The groups are shells around one centre, one inside the other: the same stretched ball of 5 dimensions in 6 sizes.
Known rows, each followed by its group:
[-23.4  27.0 -29.7   6.8  -3.2 -32.9   2.0 -35.9   3.9  29.0  -0.7   5.8
  52.1  30.7]
Baken
[-24.2  29.4 -28.6  -6.7  -9.7   2.4 -12.7 -37.7  -8.6  48.8  -4.9   1.6
  50.8   4.1]
Lova
[-25.0  37.1 -21.3  16.0  11.7 -32.0   6.7 -35.3 -10.5  19.5   0.9   1.0
  53.0  28.8]
tofa
[-28.5  30.5 -29.6  -2.1  -0.4  -5.3  -7.3 -33.9  -4.6  38.5  -1.0  -0.1
  44.6   6.2]
Gis
[-12.2  31.6 -25.3  -4.7  -1.3 -40.7   6.8 -25.5  -2.6  40.4 -12.1  -2.3
  53.7  16.5]
Baken
[-18.1  26.2 -30.4  19.0   2.0 -33.1  -7.5 -31.1  -2.0  34.8  -1.7  -3.5
  66.7  50.2]
Lova
[-21.6  36.3 -22.6  10.3  11.3 -35.6   7.4 -29.9  -8.3  24.7  -2.7  -2.3
  51.9  24.0]
duzi
[-26.8  29.3 -28.9  18.1   3.8 -18.2  -8.0 -37.1  -5.5  29.3   3.3   0.2
  58.5  38.2]
duzi
[-21.6  26.6 -33.0  -2.8  -1.8 -15.7  -9.3 -26.6   0.5  45.8  -5.5  -5.2
  50.4  14.8]
Gis
[ -5.5  33.3 -19.4  -0.1  -8.0 -44.8   7.8 -33.1 -10.7  41.9 -14.9   2.4
  66.1  27.1]
Baken
[-12.4  30.0 -26.5  18.7   6.8 -42.1  -2.6 -26.1  -6.8  35.7  -6.3  -7.9
  69.5  49.1]
sug
[-12.5  38.6 -17.0  -2.2   0.2 -35.7  10.7 -32.7 -15.1  35.7 -11.9   1.3
  55.6  11.3]
Lova
[-29.7  25.9 -36.2  11.1   9.7 -19.3  -9.3 -25.2   5.0  32.1   3.2  -7.3
  47.8  28.9]
tofa
[-26.2  25.4 -33.9  11.3   4.9 -36.0   0.4 -29.1   9.0  25.7   2.1  -0.1
  49.4  35.7]
Gis
[-10.9  36.0 -19.4 -12.9  -8.4 -26.0   5.5 -32.8 -13.5  47.0 -15.3   1.9
  54.0   0.3]
sug
[-27.3  21.9 -37.9  -2.7  -4.5 -21.2  -6.0 -29.3  12.6  37.8  -0.6   1.1
  43.3  18.7]
Lova
[-33.8  32.7 -29.3  18.6  16.2 -19.7  -2.4 -31.8  -3.3  19.2   7.4  -3.3
  46.6  29.0]
Baken
[-11.3  33.9 -23.8   7.0   7.3 -37.6   1.0 -23.1 -10.5  40.1 -10.6  -9.6
  62.3  28.1]
Lova
[-31.4  32.9 -26.9  10.7   6.8 -17.0  -0.6 -37.2  -5.0  23.6   4.2   2.6
  46.4  20.8]
Gis
[-33.9  29.3 -33.7  13.2  14.0 -13.8  -8.0 -27.7   0.9  26.7   6.0  -6.4
  44.4  24.1]
sug
[-10.6  28.0 -27.8  -2.9  -5.2 -43.4   4.1 -26.1   1.2  42.5 -12.0  -1.4
  57.7  25.0]
Gis
[-15.6  24.1 -31.1  -9.7 -18.9 -11.1 -12.1 -35.7  -2.0  56.1 -10.2   3.0
  58.2  14.4]
Lova
[-18.7  25.1 -31.7   2.7  -4.1 -39.6   2.2 -29.9   7.6  34.5  -4.7   2.2
  53.0  30.6]
tofa
[-10.5  32.5 -22.1  19.4   5.3 -53.0   6.5 -30.4  -7.9  28.6  -6.9  -2.2
  70.0  51.0]
sug
[-12.8  34.1 -22.1  20.1   9.8 -45.3   3.2 -28.4 -11.3  29.7  -5.9  -5.9
  68.4  46.6]
tofa
[-15.9  31.5 -25.1  -9.2 -10.3  -6.6  -9.3 -34.1 -12.9  53.8 -11.2  -1.1
  56.5   4.5]
sug
[-12.8  32.3 -25.2  20.4  12.9 -47.7   1.6 -23.2  -7.4  31.0  -5.9 -10.0
  67.3  48.4]
sug
[-24.2  33.7 -26.6   0.5   6.8 -23.8   2.4 -28.4  -4.5  32.2  -3.5  -2.8
  45.2  10.5]
Baken
[-33.8  24.5 -37.4  20.9  12.5 -24.4  -8.0 -28.6   8.6  22.2   8.9  -4.3
  48.8  42.4]
Baken
[-25.7  22.7 -37.8  12.7   4.8 -19.8 -14.2 -25.5   5.6  38.3   1.3  -7.9
  55.4  37.8]
sug
[-24.4  29.1 -27.2  13.6  -2.8 -20.5  -5.2 -40.8  -5.4  30.8   1.1   5.0
  59.2  35.5]
tofa
[-20.8  33.1 -23.2   4.1  -1.8 -30.1   5.4 -37.5  -6.2  29.9  -3.9   5.5
  53.0  21.3]
duzi
[-22.3  23.2 -34.6   7.3  -1.6 -35.6  -2.0 -29.7   9.7  32.8  -1.2   0.8
  53.0  35.9]
duzi
[-20.6  29.1 -31.5  15.3  13.7 -35.6  -3.7 -20.7  -0.2  32.2  -2.1 -11.3
  56.9  38.1]
Lova
[-17.8  28.3 -29.1  22.0   9.7 -49.4   2.2 -26.8   1.2  25.1  -1.3  -4.6
  63.3  53.4]
tofa
[-23.9  26.1 -32.8   1.5  -4.1  -8.2 -13.6 -32.0  -2.1  45.4  -2.8  -2.6
  53.7  19.6]
duzi
[-27.2  22.6 -39.0  10.4   7.0 -25.9  -9.4 -23.1  10.6  34.1   2.0  -7.3
  49.6  34.4]
Baken
[-25.5  24.4 -33.3  18.7   1.8 -29.5  -6.6 -34.2   4.4  28.2   3.5   0.8
  58.6  47.2]
tofa
[ -7.7  28.3 -25.6   4.2  -7.2 -40.9  -0.2 -30.2  -5.1  44.6 -12.1  -1.2
  67.8  36.1]
Gis
[-25.3  24.2 -34.5   4.0  -1.4 -30.3  -1.4 -30.6   9.6  31.7  -0.2   2.0
  47.7  27.6]
Gis
[-22.5  21.3 -37.6   6.8  -0.6 -31.7  -6.8 -26.1  11.4  37.0  -1.2  -3.0
  53.0  36.0]
duzi
[-10.5  29.3 -26.4  -7.3  -7.7 -37.0   3.1 -27.9  -2.0  45.8 -13.3  -0.5
  56.4  17.0]
duzi

New rows. What belongs after each?
[ -8.0  31.1 -23.8   5.3   0.4 -55.0   9.7 -26.2  -2.7  35.3 -11.8  -1.9
  62.7  35.2]
Lova
[-30.6  26.6 -31.4   4.4  -6.0 -13.5  -5.0 -41.2   2.4  30.6   3.3   8.2
  47.2  21.5]
sug
[-27.1  23.0 -35.8   3.3  -3.8 -23.5  -5.2 -32.5   9.7  34.0   0.9   2.7
  47.5  26.5]
duzi
[-15.0  26.9 -28.8  13.0   0.2 -45.6   1.7 -29.8   1.6  32.4  -4.9  -0.6
  63.0  45.3]
duzi
[-22.9  23.7 -34.0  17.1   1.1 -27.0 -10.2 -31.5   3.0  34.5   1.1  -2.6
  61.3  46.5]
tofa
[-34.1  27.0 -34.9  18.1  11.3 -14.3 -10.6 -30.9   2.2  25.8   7.9  -4.2
  48.8  34.1]
tofa
[-20.0  37.1 -21.4  16.0  14.3 -40.2   7.8 -29.3 -10.4  22.5  -2.5  -3.9
  56.3  32.2]
duzi
[-10.0  37.3 -16.6  -2.7  -5.8 -34.4   8.6 -36.2 -16.1  39.5 -13.2   3.8
  60.4  14.8]
tofa
[-23.2  27.0 -29.9  15.7   1.5 -38.9   1.8 -34.8   3.9  24.4   1.4   3.7
  56.7  43.3]
Lova
[-32.7  24.5 -35.6  10.4   2.5 -21.7  -4.7 -34.0   9.1  25.5   6.1   2.9
  45.1  30.1]
Baken
[-16.8  36.5 -18.6   4.9  -0.9 -33.9   8.6 -38.1 -12.7  30.0  -6.7   5.2
  57.1  21.5]
tofa
[-20.1  26.9 -29.0 -12.1 -18.2  -1.6 -11.6 -39.5  -5.8  53.6  -8.2   5.4
  52.9   4.0]
Lova
[-33.2  27.6 -33.2   5.7   2.8 -10.7  -7.0 -34.5   2.6  30.0   4.6   1.3
  43.1  18.0]
duzi
[-27.2  22.7 -37.5  15.9   6.2 -28.3  -8.8 -27.1   9.2  30.4   3.7  -4.6
  53.5  42.7]
duzi
[-30.4  27.4 -33.5  18.2  11.9 -31.4  -1.8 -29.1   6.0  20.7   6.1  -2.5
  49.0  38.8]
duzi
[-18.7  30.1 -29.7  -1.9   4.4 -29.6  -0.2 -22.7  -0.5  39.9  -7.4  -6.7
  49.1  14.9]
Lova
[-17.9  27.3 -31.9   1.6   4.3 -41.4   3.0 -21.8   6.2  35.6  -6.4  -5.3
  50.3  25.5]
Lova
[-12.5  39.3 -15.3   2.5  -2.2 -26.2   4.7 -37.8 -21.8  38.3 -10.8   2.0
  62.3  16.2]
tofa
[-25.4  27.9 -30.3   4.5  -4.0  -5.5 -13.1 -36.3  -5.9  42.1  -1.2  -0.2
  54.9  20.8]
duzi
[-14.1  33.3 -23.2  -9.1  -7.6 -14.8  -3.8 -32.4 -13.2  50.7 -12.5  -1.4
  55.9   4.3]
tofa
[-10.4  33.4 -22.6  13.0   3.8 -35.1  -2.5 -28.6 -14.1  40.4  -9.5  -7.0
  69.7  38.2]
sug
[-35.4  23.6 -38.3  16.8   7.4 -10.1 -15.0 -31.5   6.1  29.2   8.8  -3.6
  48.7  35.3]
sug
[-17.8  39.1 -19.4  14.4  14.1 -31.6   3.4 -28.8 -17.6  29.3  -5.1  -7.1
  59.8  27.3]
Lova
[-24.8  29.6 -27.3  11.1   0.4 -31.4   2.7 -37.4  -0.2  25.1   1.0   5.5
  53.0  32.2]
tofa
[-10.3  35.9 -18.8  -3.2  -6.7 -22.6  -0.2 -34.8 -18.4  47.4 -13.6  -0.2
  62.8  13.3]
Gis
[-28.3  31.6 -27.8  -2.8  -0.3 -16.3   1.1 -35.3  -1.7  31.5  -0.9   4.1
  41.6   6.3]
sug
[-25.2  27.3 -30.9  -2.7  -8.8  -0.1 -14.0 -37.0  -5.3  46.9  -3.0   1.2
  51.9  11.5]
tofa
[-28.7  27.1 -32.8  13.2   3.9 -10.4 -13.2 -33.0  -2.6  35.0   3.0  -3.4
  54.5  31.1]
Gis
[-34.5  26.0 -34.3   5.5  -2.1  -0.8 -12.8 -38.5   1.2  34.0   5.5   3.1
  45.4  18.2]
Baken
[-11.2  26.7 -29.5   9.8   0.2 -43.6  -1.8 -25.1  -0.1  40.3  -8.7  -5.6
  65.6  42.6]
Gis
[-13.6  36.1 -18.6   0.0  -3.5 -36.0   9.4 -36.2 -11.9  34.4  -9.9   4.6
  57.2  17.6]
tofa
[-27.1  22.0 -35.8  -0.8 -11.8  -9.2 -12.3 -37.6   5.9  42.2   0.0   5.1
  49.9  21.0]
tofa
[-20.6  19.9 -37.5   8.1  -6.1 -26.1 -12.1 -29.6   8.7  42.3  -2.0  -1.9
  59.4  40.7]
Lova
[-23.8  32.1 -24.6   1.2  -7.8  -0.1 -10.8 -42.1 -14.3  43.4  -3.3   3.7
  56.2  12.7]
sug
[-20.7  25.7 -34.9  11.7  10.3 -36.9  -4.4 -19.7   5.9  34.3  -2.3 -10.3
  54.5  37.4]
Lova
[ -7.6  32.7 -21.7   0.2  -6.2 -30.8  -1.3 -31.2 -13.8  48.3 -14.1  -2.6
  66.9  24.0]
Gis
[-21.7  26.8 -30.5  14.3   3.4 -42.1   2.6 -31.1   5.0  25.7  -0.1   1.1
  55.9  42.4]
Gis
[-21.1  28.9 -28.0  19.5   3.5 -27.9  -6.3 -34.3  -5.8  31.5  -0.1  -1.6
  64.3  45.4]
Gis
[-13.8  23.5 -31.6  -7.4 -14.2 -33.9  -0.9 -31.2   6.3  46.2 -10.1   3.8
  55.3  22.2]
Lova
[-18.8  37.7 -17.5   0.1  -4.4 -21.7   5.5 -41.6 -16.6  33.9  -6.9   6.9
  54.9  11.2]
Lova
[-22.7  27.6 -30.2  16.1   5.8 -43.2   3.6 -30.9   4.8  23.0   1.0   0.8
  55.3  43.4]
tofa
[-16.8  38.3 -17.7   4.4   1.7 -30.4   7.6 -36.6 -15.8  31.4  -7.3   2.7
  56.7  17.6]
duzi
